The rows of a group lie close to one hidden flat surface of 8 dimensions, which passes through zero. Surfaces can cross.
In the rows, 128 means zero.
Known rows, each followed by its group:
[108 156  98 135 116 118 133 134 115 148 139 122 157 131 117 130 145 127
 134 138 108 144] | z895
[141 108 169 160 138 118 147 168 194  80 145 157 129  79 170  50  95 141
 137 219 108 169] | z126
[137 167 144 124 142 163 128  92 122 108 134 131 101 127 100 148 132 121
 137 115 122  98] | z161
[135 166 175 110 148 147 143 142 127 132 134 131 131 113 128 123 102 102
 130 126 126 147] | z645
[127 128 124  84 109 108 127 142 118 135 147 141 177 126 126 142 125  97
 172 107 153 155] | z121
[ 78 139 132  98 163 151 140 144  88 116 132 130 126 120 108  98  67 146
 149 149 147 137] | z895
[177 102 130 149 130 123 129 143 128 106 112 115  90 136 157 174 152 155
  92 114 141  57] | z941
[192 137 192 135 165 151 151  72 132 136 118 123  91 138 118 154 182  69
 172  59 151 150] | z448
[161 120 133 147 138 148 131 122 165  80 117 139 100 123 138  99 127 143
 136 150 128 115] | z195
[137 170 129 101 139 156 120 130 118 104 129 133 120 132 111 155 104 133
 139 113 136  98] | z161
[125 130 118 137 127 139 133 114 138 124 123 121 123 134 122 110 140 122
 137 134 120 135] | z121
[ 84 129 125 116 155 143 134 164 108 114 135 129 146 113 134  68  79 146
 151 192 118 172] | z121
[120  88 127 114 102 110 107 124 139 124 132 136 145 111 135 123 118 116
 119 138 124 133] | z941
[129 129 125 121 111 129 128 136 142 103 132 142 122 126 136 122 102 137
 131 138 133 109] | z126
[122 162 126 124 156 129 131 148  86 164 125 111 138 136 115 164 140 138
 119 102 139 131] | z121
[130 108 124 110 108 115 131 129 132 116 134 139 137 123 131 133 121 129
 136 122 150 118] | z161
[ 94 151 115 114 137 132 106 156  70 159 118 107 114 137 117 186  97 166
  64 102 128  74] | z121
[133 159 115 146 123 161 148  54 129 137 111 118  95 166  93 129 158 113
 135  81 132 107] | z161
[113 123 141 144 143 129 146 138 119 154 119 118 122 132 145  99 117 119
 125 132 117 165] | z645
[ 77 190 135  82 169 163 153 111  66 136 146 114 150 121  74 117 112 103
 172 147 128 144] | z126
[157 177 159 176 160 118 174 187 141 177 112 126 109 145 157 122 114 151
 103  96 152 160] | z448
[168  55 144 114 155 130 159 170 120  81 111  83 137 105 175 100 151 106
 133 192 121 117] | z126
[ 99 141 135 127 144 136 145 117 117 134 139 130 133 116 111 100 118 119
 142 151 118 152] | z126
[140 151 153  96 109 115 137  74 124 135 155 160 140 125  87 183 156  80
 170  61 164 117] | z121
[150 120 122 115 113 137 132 130 145 103 121 116 140 131 138 126 141 113
 128 140 121 108] | z195
[144 102 121 152 106 120 132 114 158 128 115 123 119 137 143 114 153 126
 111 127 120 124] | z126
[170 127 217  86 122  96  82 169 171 136 141 167 157  67 132 171 110  95
  86 105 150 147] | z895
[ 69 106  54 142 116  74 114 146  81 180 152 130 178 143 133 136 150 160
 154 136 119 172] | z645
[184 157 146 102 110 139 105 111 154  90 138 140 135 114 111 187 156 100
 129 109 128  77] | z941
[128  93 122 151 139 125 131 113 134 112 127 120 121 119 130 101 155 134
 140 165 114 137] | z161
[ 90 129 138 169 173 142 177 129  44 106 159 107  65 121 162 143 117 136
 151 180  77  92] | z195
[126 102 136 133 119 102 131 132 117 143 130 129 122 122 137 149 135 126
 105 117 134 114] | z941
[ 92  60 120 101 110 100  83 172 135 117 114 154 123 116 142 116  49 194
  75 136 171 108] | z895
[126 126  95 108  98 131 119 106 127 136 120 117 157 151 123 125 141 104
 143 113 121 134] | z121
[148  79 112 139 125 157 112  53 149  88 114 109 107 136 117 102 182 105
 155 148  96 117] | z448
[148 192 140 155 192 153  96 148 122 142 129 136 120 126 112 143 134 165
 137 120 125 165] | z126
[141 119 132 134 101 108 124 104 132 151 132 131 125 140 129 161 156 104
 120  80 130 121] | z645
[143 100 121 120 105 124 109  98 134 123 123 119 128 128 122 151 165 109
 113 117 119 101] | z941
[102 159 110 107 163 134 110 195  83 144 130 119 154 131 134 138  79 169
 131 140 136 147] | z195
[ 97  97 131 154 160 131 141 147  99 120 114 125  71 130 140 114  82 186
  92 147 148  96] | z121
[127 124 130 139 119 136 145  91 141 102 126 144  82 140 118 124 112 145
 126 112 150  82] | z448
[140 132 135 154 133 126 138 149 156 119 126 132 119 121 145 104 125 141
 119 156 120 141] | z448
[177 232 114 128 181 181  83 173 173 114 100 132 152 143  99 115 122 179
 148 119 139 171] | z195
[125 108 151 148  73  70 113 103 191 113 171 194 132  80 124 139 137 125
 114 146 125 120] | z895
[163  90 125 120 145 147 142 176 111  73 108 111 100 146 185 128  93 155
 141 136 142  90] | z895
[180 138 152 121  78 110 103  80 200 136 126 157 140 125 100 158 177  93
 117  68 151 123] | z195
[188 141 108 114 142 157 101 185 150  65 104 114 128 138 160 145 112 168
 126 144 130  87] | z645
[101 120 172 136 176 102 155 176  79 134 147 119 115  78 139 147 117 145
  97 175 126 115] | z941
[145 112  96 165 127 138 152  61 154 128 107 109 120 157 108  90 203 112
 157 131 117 141] | z161
[145  80  97 154 115 130 122 106 155 112 100 110 106 149 133 111 155 151
 101 136 128 102] | z645
[123 152 130 132 152 152 146 128 108 158 102  97 126 152 128 110 126 114
 124 113 119 149] | z645
[111 136 121 151 134 131 137 144 153  90 148 146 130 108 139  82 111 157
 147 196 109 143] | z895
[ 87 114 100 175  91  97 123  97 145 197 125 142 118 151 125  99 131 142
  96 101 116 165] | z126
[114 125  94 158  99 104 131 141 137 168 116 117 132 148 138 128 131 154
  83 115 122 124] | z448
[148  79 184 127 128  82  85 208 183 135 127 155 158  67 168 107  92 143
  69 163 139 178] | z895
[ 88 198 171 112 161 132 129 127 100 157 163 139 159  84  90 129 120  95
 147 154  99 177] | z161
[121 113 124 119 131 111 140 196 143 112 133 140 160 107 162  77  80 150
 143 174 147 167] | z161
[169 137 161 140 123 116 106 134 151 104 146 167  98 113 141 183 123 147
 120  96 145  93] | z195
[108 122 142 113 156 159 144 136 122  86 120 127 102 123 130  90  70 146
 136 160 140 114] | z645
[186 159 138 163 142 154 133 131 183 103 111 127 109 135 143 105 145 132
 128 136 110 132] | z161
[147  90 165 131 126 141 150  82 151  66 136 152  75 110 124 121 121 117
 150 138 151  85] | z126
[137 181 175 144 155 117 159 162 124 128 150 163 105 114 139 144  93 148
 137 115 159 130] | z941
[133 134 143 124 158 136 118 126 128  86 154 133 143  87 120 121 154 120
 161 190 105 136] | z161
[148 111 106 104 104 131 104 131 120 121 117 115 130 141 131 171 137 128
 111 100 134  84] | z941
[133 111 166 155 132  95 150 119 128 193 127 128 116 125 140 134 154  98
 115  87 141 171] | z448
[ 95  96  90 102 129 133 120 180  95 108 115 115 134 140 155 114  61 174
 117 152 139 111] | z121
[ 94 141 107 114 155 143 107 147 121 138 110 143 127 145 101  94  67 183
 133 115 170 159] | z195
[174 142 125 127 147 123 118 235 142  99 131 115 167 111 191 123 112 150
 129 184 106 148] | z895
[155 137 151 143 140 120 140 158 135 142 123 131 120 130 153 129 124 134
 119 112 141 143] | z448
[146 178 135 161  87 103 141 139 186 121 140 167 110 122 130 152 115 155
  87 117 138  83] | z448
[153 123  81 189 129 135 135  74 164 105 123 127 107 151 118 104 195 148
 161 148 104 128] | z645
[123 158 151 113 125 124 127 111 127 136 150 142 144 106 100 147 133 103
 138 119 125 132] | z448
[159 171 146 128 106 117 109 106 154 143 144 148 139 122 108 182 159 102
 124  85 125 117] | z126
[137 134 119 124 130 148 108 115 146 111 114 132 112 137 111 120 120 150
 119 124 142 110] | z895
[199 151 153 138  92 128 112 106 200  98 136 164 119 128 132 159 155 105
 139  86 137 110] | z941
[143 187  93 134 170 191 131 114 125 105  98 102 114 167 100 105 135 153
 159 129 122 120] | z195
[129 139 131 129 128 130 132 115 141 108 142 142 122 120 119 126 128 133
 151 144 128 126] | z645
[148 149 111 122 107 146 115 136 167 110 120 148 139 153 142 107  94 139
 158 106 146 147] | z941
[150 132 155 122 125 129 126 128 150  99 140 154 122 110 133 130 122 122
 143 135 134 122] | z121
[179 163 158 139 124 122  97 134 180 121 134 162 130 113 120 159 141 136
 122 100 146 133] | z195

New rows. What belongs after each?
[202 140 160 172 112 140 117  56 227 105 118 161  91 131 107 123 188 113
 133  92 135 125] | z195
[ 54  29  64 113  91 130 161  61 106 157  80  90 119 179 100  46 118 119
 116 120 157 126] | z195
[154 122 132 105 201 164 121 176  82  92 105  89 117 125 140 138 123 158
 144 148 144 116] | z126
[140 104 148 127 153 119 129 170 125 118 130 119 139 105 155 117 125 133
 123 164 126 152] | z126
[192 101 128 132  89  74 117 208 198 133 127 140 188 113 188 122 150 119
 116 140 135 165] | z161
[ 73 111 108  75 100  95 127 148  76 181 139 116 183 123 118 150 104 103
 113 111 140 141] | z195
[130 115 124 129 137 139 142 131 119 120 119 109 130 129 130 109 143 119
 135 146 121 127] | z126
[ 88  60  91 119  85  91 101 134 125 130 132 130 146 114 142 118 110 144
  94 160 113 119] | z448
[ 78 106 126  96 140 135 139 114  71 113 140 130 107 118 109 141  90 143
 131 136 150  87] | z941
[155 157 162 113 136 136 115 138 150 114 138 145 136 103 117 141 126 117
 131 127 133 130] | z895
[125  80 139 100 157 152 108  90  98 124 128 106 142 116 121 114 158  82
 180 145 108 166] | z448
[107 157  65 100 130 141 109 179  89 137 110  95 165 159 127 142 110 165
 117 133 121 110] | z448
[ 82 119 112 157 141 129 121 113 117 153 126 145  98 143 114 102  96 172
 122 121 135 153] | z126
[115 139 164 156 139  70 109 181 116 194 161 145 156  85 160 158 136 126
  98 138 100 190] | z195
[ 66 118  98 119  91 127 114  50 123 131 153 135 141 115  72 117 153 102
 130 155  98 115] | z448
[138 126 123 144  99 108 148 111 157 158 120 132 142 146 127 116 154 106
 128 100 141 146] | z161
[ 92 203 163 126 170 127 119 141 115 173 157 155 158  95  88 116 112 125
 148 138 124 205] | z195
[134 154 116 190 147 151 134  67 173 152 103 110 115 143  95  67 193 126
 125 148  87 178] | z895
[115 156 113 106 129 146 149 149 117 126 129  97 171 127 125  99 132  99
 147 167 102 142] | z126
[ 87 140 187 143 125 120 136  95 119 160 149 162  83 107 112 140  82 114
  93 100 129 127] | z161
[145 152  97 126 141 152 107 142 143  99 112 107 147 130 111 122 148 152
 124 163 114 112] | z645
[125  17 120 101 149 133 107 145  97  84 111 108 114 128 171 101  98 139
 145 152 144 131] | z448
[142 172 115 125 140 153 134 133 132 129 121 102 153 134 117 122 154 113
 141 144 101 142] | z195
[111 124 148 131 141 123 132 117 127 134 143 125 138  96 115 113 144 108
 127 164 103 145] | z941
[172 181 103 133 110 147 121 150 171 112 117 121 158 140 136 127 146 120
 131 130 100 122] | z126
[142 136 116 147 143 157 138 119 143 107 109 119 106 145 133 101 124 141
 135 136 125 124] | z161
[153 103 167 145 130 155 164  92 128 130 100 117  59 161 152 123 112 104
 117  68 145 106] | z645
[107 105  94 130 158 178 142  81  87  90  99 113  57 175 106 111  99 173
 149 107 162  74] | z126
[144 137  95 160 131 141 127  86 113 152 101 101  97 179 118 155 176 136
 119  81 119 107] | z195
[118 142 130 133 151 161 172  71 115 122 119  99 121 134  93  93 174  85
 165 147 109 135] | z126
[115  58 158 177 113  81 141  97 112 139 151 159  56 113 162 160 129 137
  98 111 128 100] | z195
[173 123 102  89  94 165 152 116 155  66 104  87 153 143 133 114 160  87
 144 150 111  75] | z195
[112 182  98 120 112 156 152  86 108 170 101 113 118 190  89 132 121 119
 136  57 153 119] | z161
[168  99 144 152 100  80 101 150 190 114 147 156 151  90 153 137 167 124
 104 159 111 136] | z645
[127  83 179 131 127 111 165  91 106 149 139 129  97 121 144 133 138  75
 135  98 138 139] | z895
[148  83 114 126 160 170 163 157 134  44  98  92 106 132 165  62 112 151
 152 208 120 105] | z126
[119 118 131 125 107 107 149 149 143 146 126 143 137 134 141 102 100 126
 125 119 151 151] | z161
[108 126 102 121 123 116 108 126  72 170 124 125 112 160 124 189 119 152
 107  67 151 102] | z195
[136 130 174 105 123 121 133 151 125 144 127 130 129 112 146 142  96 100
 104 108 139 132] | z645
[135 102 115 135 145 153 129 124 130  80 114 118  92 138 142 106 109 161
 138 149 133  99] | z161
[138  78 125 115 103 104 138 117 151  87 137 152 124 119 133 114 131 130
 155 137 162 112] | z161
[127 105 152  99  95 106 133 120 144 115 146 147 148 102 125 129 120  92
 128 134 137 119] | z195
[124 159 110 106 136 158 120 114 116 100 127 128 128 134  95 140 126 139
 144 130 134  96] | z645
[ 94 126  97  88 109 101  95 153  98 160 134 118 181 118 105 163 129 137
 105 125 132 119] | z645
[121 148 104  99 142 143  96 143  81 130 122 130 114 159 112 185  95 168
 123  71 167  86] | z126
[106  48 143 105 176 141 138 142  63 129 111 107 102 138 156  96  91 130
 158 121 161 163] | z448
[116 180 151 104 114 129 148 100 136 137 157 138 165 106  91 130 145  69
 153 138 109 139] | z126
[118  38 127 163 103  81 128 119 159 142 121 136 115 117 155  94 138 137
  87 148 122 140] | z645
[ 97 140 137  76 158 121 113 195  56 188 121  98 178 129 136 152  95 114
 113 110 141 173] | z895
[154  67 101 149  75  84 145  82 166 151 118 129 144 150 128 119 202  98
 135  95 149 137] | z161
[ 74 114 130 128  89 107 113 106 135 162 147 133 149  99 120 112 114  99
  86 154  84 151] | z121
[137 158 167 132 136 118 141 124 138 109 167 168 122 107 137 140 116 112
 178 126 132 146] | z645
[155 209 159 138 127 158 140 138 158 146 117 140 110 145 128 134  97 124
 109  83 130 132] | z161
[114  52 160 134 102  99 113  92 116 120 139 157  63 112 141 168 100 136
  79 100 143  69] | z161
[113 108  90 155 134 127 135 133 115 170  97  96 127 163 142  99 140 144
 106 120 112 152] | z161
[171 155 170  89 163 119 115 200  97 159 132 117 175 113 158 173 130  98
 141 101 140 177] | z448
[130 123 171 165 139 111 123 104 145 147 146 136 113  95 128 123 164 106
 109 151  91 155] | z161
[140  88 123 121 102 107 108 125 156  91 135 151 123 112 131 148 129 148
 114 135 146  83] | z645
[126 124 157 158 130 135 155 127 163 112 123 152  90 130 146  72  84 141
 130 144 140 141] | z161
[160  90 139 159 105 110 108 108 166 107 128 161  74 131 147 149 124 155
 107  94 149  97] | z126
[ 85 134  25 145  76 105 137 118 110 112 152 130 142 161 128 142 137 175
 147 150 107  80] | z895
[156 134 137 125 126 108 111 168 132 166 124 111 168 121 150 152 153 108
 105 116 112 160] | z895
[141 147 120 111 154 170 123 101 110 120 114 102 136 143 103 124 157 106
 166 128 111 139] | z448
[ 86 124  88 154 152 132 117 184  77 206  92  77 136 163 155 109 102 162
  69 129  96 170] | z161
[190 111 155 205 150 135 130 109 200 109 111 130  91 118 152  90 185 131
 122 152 100 155] | z126
[114 112 154 114 118 112 129 126 141 116 146 159 128 100 122 117 105 119
 135 138 145 135] | z195
[114  89 117  99 133 132 123 126 102  70 139 137 117 117 123 134 107 150
 151 157 149  86] | z161
[ 71 110 120 148  71  88 133  92 147 170 147 161 128 127 116 106 107 113
 106 115 126 150] | z126
[171 181 118 160 154 166 153 110 121 118 124 121 100 177 145 137 150 123
 190  86 120 136] | z645
[111 101 138  77 130 103 130 146  73 154 131 107 160 119 128 171 133  99
 124 111 145 118] | z126
[133 158 196 106 142 136 145 129 132 127 139 141 124  99 124 127  95  87
 124 124 132 140] | z645
[149 141 132 149 158 136 101 176 130 133 117 105 136 116 158 129 137 143
  98 161  83 147] | z161
[150  69 119 223 129  87 116 120 147 185 109 117  86 150 174 133 183 152
  76 103 102 152] | z195
[139 147  74 136 125 146 102 100 151 107 118 109 148 133  85 125 186 150
 127 157 109 104] | z645
[115 159 137 131 138  91 132 221 124 173 137 130 175 108 161 125  95 145
  96 150 124 177] | z448
[146 135 124 141 150 152 109 141 123 107 114 115 107 135 140 140 128 148
 115 138 110 108] | z161
[ 94 145 128  62 143 193 133  91  88 101  94 101  96 140  64 125  81 130
  97 116 157  50] | z645
[114 150 115  95  68 100 107 112 143  84 175 191 138 107 105 190 103 142
 139 119 152  58] | z895
[188 143 164 144 143 149 117 161 182  60 131 151 109 103 159 122 112 146
 131 164 117 111] | z161
[155 133 108 113 125 134 106 171 134 105 118 115 139 135 143 148 121 152
 112 128 132 101] | z645
[129 159 117 144 113 152 159  77 147 154 109 125 103 172 103 118 140 115
 132  71 146 120] | z161
[ 72  87 117 164 162 136 107 100  68 170 116  93  80 136 126 132 138 147
  79 140  85 123] | z161
[148  78  95 160 125 129 120 117 136 162  76  93 109 168 147 114 166 140
  89 101 125 128] | z895
[134 114 120 118 115 124 128 131 104 120 129 122 111 137 139 167 126 134
 121 113 132  84] | z195
[136  98 138 134 131 118 129 125 124 148 118 117 125 132 144 129 146 112
 124 112 130 148] | z448
[123 143 158 110 133 143 155  74 124 112 145 135 117 109  91 131 149  87
 158 130 130 114] | z126
[132 169  92 140  88 144 130 139 178 106 128 133 150 142 135  89 111 130
 131 154  99 132] | z126
[110  47 129 158 125 104 129 148 152 102 124 136 109 106 170  67 102 155
 114 191 119 148] | z448
[105 138  77 102 131 186 114  97 127  94 107 109 147 157 101  70 110 132
 174 151 113 143] | z941
[136 119  72 153  96 124 107 162 153 142 101 121 136 169 166 119 115 171
  95 116 116 124] | z126
[170 174 122 151 122 140 146 154 180 134 105 125 144 152 144  95 135 128
 134 116 129 158] | z161
[204 156 106 191 136 131 131 178 183 148  91 111 129 163 177 112 164 151
 113 115 110 161] | z941
[147 118 105 111 142 159 101 155  97  89 108 110  95 150 148 168  92 174
 105 118 133  62] | z161
[110 138 125 168 151 133 128  90 143 156 113 136 100 144 102  91 138 147
 131 112 134 168] | z195
[160 127 176 125 146 136  99 126 175 119 114 145 116 100 117 120 118 128
  97 121 145 137] | z895
[ 82  82  97 132  87  82 120 139 115 170 128 128 137 131 139 135 115 143
  85 121 132 122] | z448
[105  95 105 112 148 139 123 157  94 100 120 119 119 129 142 119  89 167
 128 157 139 110] | z161
[ 70  85 118 109  90 122 139  85 117 129 135 165  99 151 117  95  60 137
 151  95 178 130] | z941
[130 120 126 173 162 136 165  93 128 150 113 111 107 150 116  88 172 125
 155 128 126 169] | z121
[149 192 145 163 142 131 151 145 158 146 130 148 119 146 140 110 117 140
 150 103 141 168] | z941
[122 117 143 141 113  97 155 119 113 161 150 128 138 118 144 136 156  86
 141 124 113 153] | z895
[ 68   8 127 115  85  87 126 113  98 200  88 100 110 144 137 117 105 119
  26  91 151 107] | z645
[ 90 116  98 139 122 123 167 143 123 163 106 119 130 165 137  62  90 143
 134 119 153 165] | z161
[ 98   4 111 118 103  74 113  97 100 122 142 133 127 103 135 142 156 131
 124 150 141 111] | z161
[196 136 124 123  92 119 162 128 103 108 146 113 125 157 176 217 183  82
 162  79 118  70] | z895
[152 100 108 123 120 119 112 154 132 114 123 115 149 129 149 141 143 137
 127 136 128 118] | z161
[ 91  74  78 108 113 135 129  98  72 129 104 104  94 170 115 149 109 155
 109  92 159  65] | z941
[149  81  89 145  96 141 104  65 155 127  97  94 124 155 118 114 200 103
 114 125  94 118] | z941
[161 116 133 119 143 156 147 129 113  89 115 117  95 146 149 136 119 127
 151 117 142  90] | z895
[137  97 189  69 110  61  93 215 113 128 175 169 175  56 163 202  85 117
 103 129 160 127] | z126
[128 130 133 132 151 135 116 157 117 125 124 120 127 119 143 124 116 143
 115 151 111 135] | z161
